The same things were measured in two ways. Each way mixes the same 10 hidden numbers, adds some noise and spreads widely along 5 directions of its own, which tell nothing about the thing.
Some things both ways: the first way, then the second way.
[ 18  -7   7   4   2   8   0   2  10 -23 -12   7   9  -7  -4  16   0  10
 -13   1   9   7]
[  2 -26  -5   1 -11  -2   0   1   5   0  21   2  -5  -5 -10  12 -20  27
 -18  -6   1   5   5  -2   4]

[  3  -5   0   8   2  -2   1 -28   2   0  -8   7  -2  11 -10  -4  24   4
  -6 -25  -3  12]
[ -8  -2  -8   9   5   4  11 -19  -5  -9 -14   0 -19  -1   3  -7  25  -2
   7  -6  13 -11 -21  -6  -2]

[ 12   3  23  -9  -3  10  -4   6   5  -6 -12   6   5   8   4  10  -9   1
  -4   0  10  -2]
[  3   3 -16  -3   4  10  10   1  -3   3  -2  11  12   1  -2  -1   0  -1
   4  -4   9  12   8  -4  -8]

[-10   7  -2  -3   5  -3  -3 -15  -1  10 -10  -4   1   2  -5 -12   6  -2
  11  -9  22   6]
[ -8   5  14  -2   4  18   1   2   7  -8 -10   1 -10   2  -6  14   2   9
  -5   9   4  -7  -2  21   9]

[ 33  -6   1  -7 -19   6  -3  16   1  10   6  -5  -3 -19  10  22   1  -9
  -1   9  -5  -3]
[ -8   0   9   4  -2   4   1  15  10   3  12  -2   4   8  -3  12 -24   2
   2   0  -2   7  16   0   1]

[ -7  -9   6   3   0  19  15  -9  17   9  -3   9   3   5  34  17  -2   0
   9 -10 -10 -13]
[11  7  5 -8  7  3  6 17  2 -8  5  4 -3 11 -4 -5  1  0 -1 -7  5 -6  2 10
 -7]

[ 11  12   4 -10  -2 -11   1  -2   9  -5  20  -3   0 -16  14   1   0  -1
  -4   7 -17  -2]
[  3   4   4  14   4  -7  10 -17  -4  -6 -11  -6 -12  -6   1  -2  20  -6
   2  -3  -5  -1 -24  -5 -15]

[ 22 -15 -16  17 -11  -2  -3 -14   2 -12  -9   3  -5 -10  -4   5  19   6
   6 -15   2   9]
[ -8  -3  -7 -10  -6   4  -8  11   9  11  18   7  10   1   6  -8  -8   0
   3   6   0   8  -2  -8  -1]

[ -9  -9   0   2  -8 -12   8  -5  -1   4   9  11  10   1   0   4  -8   5
   5  -8  -6  -2]
[  1  -2  -7 -10  -1   4   6 -13  -5  13   6   5  -3  -9  -9   9   6   3
   1  -2  -5  12   8 -10 -17]

[  8  -6   1  -7  -8  15   7 -12  -9  -7 -30   8   2  22  -3   4  -2   5
  16 -12  10   4]
[  1   8  -1   4   1  -1   4   2  -3   8   7 -16   5  -1   8  -8  -9   4
  -9   0  -4   4 -12   1 -11]

[  1   7   5  -4   5  10  -3 -19   7 -11  -4  19  10   6   0   9   9   1
   2 -13   2   5]
[-32  -4 -20  -4 -14  11  12   4  -4  14  10  -3   5   6   1 -10 -20   6
 -13 -11   7  13  -5 -10  -6]

[  0   4   9 -22  -4   3   6 -11   4   1  -7  -6   0  16  10 -15 -10  -5
   5  -2   4   4]
[  9   8  12   8   7 -12  -2   0  -5  -2 -13   1   0   1  -3  -3  15 -13
  11  11  -3  -4  -5   8  -3]

[-14  -6   0   3   6  -2   0 -10   0   3  -5   7  11  15   3   1  -6  -3
   4 -15   6   5]
[-12  -1  -2 -10   3   4  -4 -14  -4  13  -9   0  -4   2   2  -1  10  -5
  19   4  13  -8   5 -13   7]

[-13  10  10 -17  13  -5  12 -11  11   9  11   1  13   1   3  -3  -3  -3
 -13   2  -1   3]
[ -6   6 -14  -1   7  10  -1  19   3   0   3  15  18   9   9 -11 -13  -9
   7   1  12   2   5  -1  12]

[ -8  -2 -11  -4  -8 -13  18 -18   5  11  27   9   7 -17   1   0   6   2
   6  -5 -14  -2]
[-13  15  10   4   4  13  -7   0   9   9   4   0   0   1   9  -7  -5  -8
   0  14   7  -5  -7   5  16]

[ -4  -7   1   7   3  12  -5 -10  -3   0 -18  21  12  23  14  23   2  -3
  16 -21  -9  -3]
[ 12   1   6  -8  -8   0 -20  -1  13  -6 -13   7  -2   0  14 -16  26  -9
  15  -8  12 -16  -3  -5   4]

[  1 -13   6  12   2  -4  -4 -12  14  -6  -3  18  20  13   0  10   7   4
   0 -12   1  -2]
[  3   3 -14 -14  -7  14 -12   6   6   0   0  15  -3  -2  10 -19  14   2
  -4  -3   9  -6  -1   6   1]

[ -8 -12 -19  10   0  -2  21 -31   7   7  -4   9  -1  -3   1   1  21  13
   7 -20 -10   4]
[-17  -1   4   2   4   9  -2  -2   5   2   1  -1 -10   4   0   6  -2   6
   7  13   7  -8  -3   2  12]

[  6  -9   2  -3  -4 -15  -1  -4  10  16  25   5  14  -3  -5   5   6  -9
 -17  -3 -10   7]
[  3  -2   6   9  -2  -3  -1 -16   0  -6 -11   1 -22  -2   3   0  20  -6
   7  -9   3 -14  -1  -5  -2]

[-2 -3 -5  3  5 -9 -2 -5  9 -4 -2  1  9 -5  4  0 -2  4  4 -1  7  1]
[ -5  -2  -5 -13  -3   8  -7   6   3   9   6   7   6  -2   1   3  -3   4
   3   6  -3   5   7  -1  -3]

[ -6   4  -1 -27  -3  -9  -3   3  -8  12   4  -9  12  12   2 -12 -21 -19
   9   6  10   8]
[ 16  11  18  -4  -1 -11 -14   4   5   4 -13   0  11  -1   6  -2  13 -18
  18   4 -10   0   7   0 -10]

[ 12   0  16   0   5 -10 -14   9   5  -9  -8  -6  10   3  -2   3  -6   0
 -11   5  12   3]
[ 15  -4 -13  -5   5   2  -2  -6   1  -6  -5  14   1  -7   5  -1  20   1
  11  -2   2   1  -1  -6  -8]

[ -2 -14 -11   0  -2  -6  23 -19   6  -6   1   6  10   0   3   3   4   8
   2  -6 -15   2]
[ 25  -1   3   1   1 -10  -8  -1   6  -6   7   0  -3  -8   8  -9  18   3
   1   1  -8  -2 -15  -1 -13]

[-12   5   7  -5   1 -11  -3   0  -3   1   0  12  15  15  12   5 -17   2
  19  -2  -6 -11]
[ -4   5   2  -5  -5   2  -2  -8  -6  11  -1  -6  -8  -6   1  -1   3   3
  -9   2 -11  -3  -4   5  -8]

[  5   1  -4  -9  -8   0   2  -5  -2   5 -10  -3  -3  -4  -4  -4  -1   4
   7  -3  13   8]
[  1  12  14  11   7   3  -1 -17   1   8  -9  -9  -3  -7   4   9   7  -8
   9   9  -2   3   0  -4  -4]

Other things, the second way, with their names:
<364>: [ 14  -9 -20 -16  -7  -7   4   6  -7  -1   3   8  10  -3   1 -16   8   3
  -6 -19  -3   7  -8  -7 -22]
<223>: [  4   6 -13  -3  -1  -3   7   1 -10   5  -6  -3  17  -5   8 -12   2  -5
  -7  -6 -10  10 -14  -1 -20]
<205>: [ -8  -2  -5   1   0   2  -4   0  -1  -1 -22   2  12   4   6   0   0  -8
  15  -3  10  -4   8  -5  10]
<44>: [ -3  14  11  -1  -6   0  -8   9   4  18  18  -6   8   3   8 -16 -18  -9
 -10   2  -1   2  -3   1   4]
<302>: [  0 -12  -4  -7  -3 -11   4  -2 -15  10   7  -1  -7  -3 -15   5  -3  12
 -10   2 -12   0   2   3  -8]
<396>: [  5   8   6  -4  -1   9  -1   6  -1   3   9   1 -12  -4  -5  -1  -2  10
 -23   6 -10  -4  -2  23  -3]
<33>: [ -3   9  -6  -2  -1   5   6 -10  -5  11  -2  -2   0  -3   1 -11   9  -6
  -2  -4   7   5  -7  -5 -11]
<192>: [  3  -4   0  -7   6   1  -5  14   0  -1   3  -2   5   7   6  -1 -13   8
   0   0   1 -11   3   5  11]
<554>: [  6  -1 -13  -7   0   5  -3   2   4  -6 -13   6  14  -1  11  -9  12  -2
   9  -6   9   1  -7  -4  -4]
<365>: [-11   7   8   0  -6  -4  -5  -3  -7  14   3  -5 -11  -2  -4  -9   1  -3
 -12  12  -8  -6 -10  10   2]
<446>: [-10  -2   3  -7   0  10  -5  -2  -2   3  -2  -6 -18  -4  -4  11   4  18
  -8  15  -9 -11  -2  17   3]
<103>: [ 13   5   5  -1   0   7   0   2   8  -8 -16  10   7   1   1   5  10  -8
   9 -10   8   4  13   0  -5]
<419>: [ -2 -15  -7  -6  -9 -10  -7  15  -2   4  15   0   7   4   2  -7 -19   9
  -7  -7  -6  -2   2  -3   3]
<363>: [-16   2  -6   5  -5   5  -1  -3   1   9   4 -13  -2  -2  13   2  -6   5
   2   5 -11   4  -4  -8 -10]
<491>: [  0  -9   8  -4 -12  -6 -11   7   5   6  11  -7   4   0   2  -5 -17   9
 -14  -5  -5  -4  -4   2   6]
<227>: [ -8   6   2   6   4  -5   8   5 -10  10   5  -2   5   5  -3  -4 -18  -8
  -8  -1  -6   4   0   0  -1]
<482>: [ -4  12 -20  -7   6  13   8   0  -3   2 -13   7  10   2  11 -13  16 -10
  13  -3  10   5  -7  -6 -13]
<392>: [-19   3 -22 -14  -6   8  -3  10  -5  12  -4   9  13   4   7 -18   1  -5
   5   5   5   3  -3  -1   1]
<56>: [-21  -8  -6  -6  -7  11 -15   4   9   7   4   2  -4   3   8  -7  -4   8
   4  10  12 -10  -3   0  19]
<535>: [ 19   0  -2   4   2  -7   5  12   2 -14  -1   1   8   2   6  -9   6   0
  -2  -9  -3   2 -14   3 -16]
<240>: [ -3 -11   2   4  -5   7  -5   4   5  -8  -1   6 -11   1  -2   9  -7  12
  -8  -3   2 -10   9   9  12]
<266>: [-17  -4  -5  -4   1  13  -8  -9   4  15   8  -1   0  -4   8   5 -11   7
   6  10   6  -2   4 -11  14]
<321>: [ 15   8  -1  -6  -2   1 -14  11   8   4  17  12  -2   0   9 -14   4  -7
   0   2  -4  -3   7   1  -2]
<261>: [-11   9  -9  -2   2   2   9 -12 -10   4 -17  -8  -2   2  10 -13  16  -9
   8  -8   4  -6 -16  -9 -11]
<526>: [-20   4   0   9   7   9  -3  -6  -1  11   2  -6 -10  -1   2   3  -6   7
   0  24   2  -5  -6   7  15]
<14>: [ -5  -5  -4  -7  -8   5 -15  10   2   1  -4   5  -1   3   7  -6  -6   5
  -6  -1   1 -14   9   9  14]
<100>: [  3   3   4 -10   8  -1  -2 -13  -9   6 -23   1  -2   1  -4  -4  23  -7
  16   5  15 -12  -4   3   7]
<314>: [ 21  -6   5   6  -6  -7  -4   7   6 -12   6   6  -6  -5   1   0   4   4
 -10  -8 -12  -2  -1   5 -11]
<529>: [-21  -5  -5   4   5  11   3  -7  -6   6 -12  -1   0   4  -1   8 -13   3
   4   3  14  -7   7  -2  21]
<95>: [-18 -10 -10 -17 -10   6  -1   4  -6  14   4  17  -2   1 -15   5  -4   3
  -3   4  -1   4  16   1   2]
<243>: [-10   2  -7   7   4   1  13  -8  -7  -8 -15 -11  -9  -1   6   1  15   4
   4  -1  -7  -2 -20  -1 -19]
<278>: [ -5  -7  -4  -4  -2 -10   9   7  -6  10  13  -2  11  -1 -10   6 -13   5
  -2   3 -15  18  -2  -6 -17]
<317>: [  4 -16  -6  11   4 -11   2  -6  -2  -8   1   2  -9   0   2   3   3   5
  10  -4   1  -7  -2 -13   1]
<96>: [  2   5  -4  10  16  10   9 -11   1 -10  -4  -5 -19  -2   7   4  18   8
   9   6   5  -8 -16   0  -5]
<138>: [ 12   5  -9 -12  -6  -2  -8   4   2   7  -2   0  16  -4  14 -16   8  -6
   5  -7  -1   6  -3  -8 -15]
<343>: [ -2   3  -4 -10  -5   8  10  -2  -1   6  -7  -4  11  -2  -5   5   2   4
  -3  -6   1  16  -3  -1 -19]
<264>: [  1  -6  14   3  -1  -7   0 -16  -7   6   3  -7 -19  -6  -9   7   2   8
 -11   0  -6  -9  -5   2   1]
<528>: [-6  0 10 -8  6  6 -6  7  3  2 -6 -1  5  2 -2 16 -8  5  6 10 -5 -4  7 10
  8]
<377>: [  0   2  -5  -2   2  -5   5  -7  -4   0  -8   8   2   0   4 -12  15 -13
   9  -9   5  -2 -12 -12  -8]
<167>: [-18   0  -8   0   6  16   2 -11   1   0 -14   6  -6   1   2   4  10  -1
  14   5  16  -6  -1  -4  11]
<519>: [ -6  15   0 -16  11  10  -5  10   4   8   3  -3   5  10  12 -16   6  -4
  15  11  10  -9 -10   1   4]
<379>: [  9 -13  23 -12  -6  -7 -14   9   6  -1   3  -2  -5   4 -13  11  -8  13
  -5   0   1 -14  11  12  15]
<28>: [-25  -5  -7 -14  -7  12   3   1  -6  12  -9   6   3   0 -12  15  -8   6
  -1   5  -4   8  14   5  -2]
<525>: [ -2  16  11   2   6  10  -7 -23  -2  14  -7  -4  -9 -11   8  -2  11  -8
  -1  12   2  -8  -9   3   7]
<190>: [-21   3   4  -5   7   9   3   3   7  11  10  -1   3  11  -3   0  -9  -2
  16  13  18   3  -3  -8   9]
<316>: [-11  -8   9  -6  -3  -2  -2   4  -2  -4  -4  -5 -20   8  -7   3   5   8
   2   1   1 -17  -2   8   5]

Some of these things the first way, each followed by its name:
[  0 -10  -7   1  -6  -6  17 -24   6  -1  -8   6   4   4  -4  -5  10  14
   5 -11  -4   2] -> <526>
[ 22   3  21 -14  -3  -9 -22  20   2  -3  -2 -12  11   1  -2   2 -11 -14
 -10  15  13   3] -> <314>
[  3   9  12   0   9  -4 -12   1   8  -2  -1   0   6  -2   7   6   1  -2
  -5   0   6   0] -> <167>
[-13  -5  -5  -3   4 -27  11  -4   9   9  23   3  25  -1   7   0 -10   1
   4  10 -13 -12] -> <446>
[ 12 -10  -3   3 -12   1   9 -13  10  -6  16  15   6  -6  -1   7   5   6
  -3 -10  -6   3] -> <33>
[ 12   2   7   5  11   0  -7  -1  16 -22   4   6   9   1  11   9  -4   6
 -10   0   0   0] -> <364>
[ -4   7  -2  -6   0  12   5 -15  -8  -7 -19  12   1  11  -1   3  -1   6
  18 -14  11   5] -> <343>
[  4  -2   2 -16 -12  -5  -2  -1  -3   2  18   0  11  -4  -5  -7 -11 -16
   2   1  10   8] -> <44>
[  3 -15 -13   6  -2 -12   5  -8   6   3  21  -8  11 -10   4  -5   3 -12
  -1  -1   3   2] -> <519>
[ -3  -7  -5   6   1   1   8 -17   4  -4   7   8   2  10   6  -3  -2   7
   1 -17   0   5] -> <100>
[  1   4   5  -9   1  12  -4  -7   2  11 -15   3   0   5  -5   3   3  -2
   0 -10  20  11] -> <103>
[  8   2   8  -6   1   0 -11  23   2  -4  15  -4  13  -5  23  16 -26 -15
   1  13   4  -7] -> <379>
[ 22 -10   3  -7  -4 -18   5   5   6   3  24  -9  11 -11 -10   6   5  -6
 -32  10 -13  10] -> <317>
[  3  -8 -12   9  -4 -14  10  -9  15   0  26   6   2 -19   9   3   2  12
  -7  -4 -13   1] -> <264>
[ -5   8  -3  -6  11   5   4  -3   9 -14   1  11  12  -3  19  14 -12   3
   7   3  -5  -3] -> <491>
[ -5  -8   0   8   7   5  -2 -22   7 -14 -33   2  -3  25  -1 -18  -1  16
   5 -22  25  13] -> <302>
[  6 -30  -4  11 -20  -5  15 -12   6  11   3  16  11   8   3  14   7   4
   6 -16 -18  -5] -> <321>
[  7  12  15  -7   9   0 -18   4  -4   1 -14  -5   1  11 -11  -3  -4  -1
  -9  -3  27  12] -> <529>
[ 13   4  -2  -9  -6  -3   1  -5  -4 -13  -7  -8  -6  -3   4  -8  -4   3
   7   0   3   6] -> <278>
[ 12   0  12  -5   1  -9  -8  10   8   7   9   3  15  -1   2  15  -3  -5
 -11   7  -2  -3] -> <240>
[ 14 -18 -14  13  -3  -9  -4 -21   0  -6  -5   5  10   4 -24  -3  23   0
  -6 -17  10  17] -> <56>
[ 17 -10  -6  24  -6  -8  -6  -6  24  -7  15  15  -2 -14  21  15   9  19
   1 -10 -17  -9] -> <95>
[ 29  -3   3  22   1  22 -15  -9  17 -18 -36   9 -15   2  18  18  20  21
   9 -17  10  -2] -> <482>
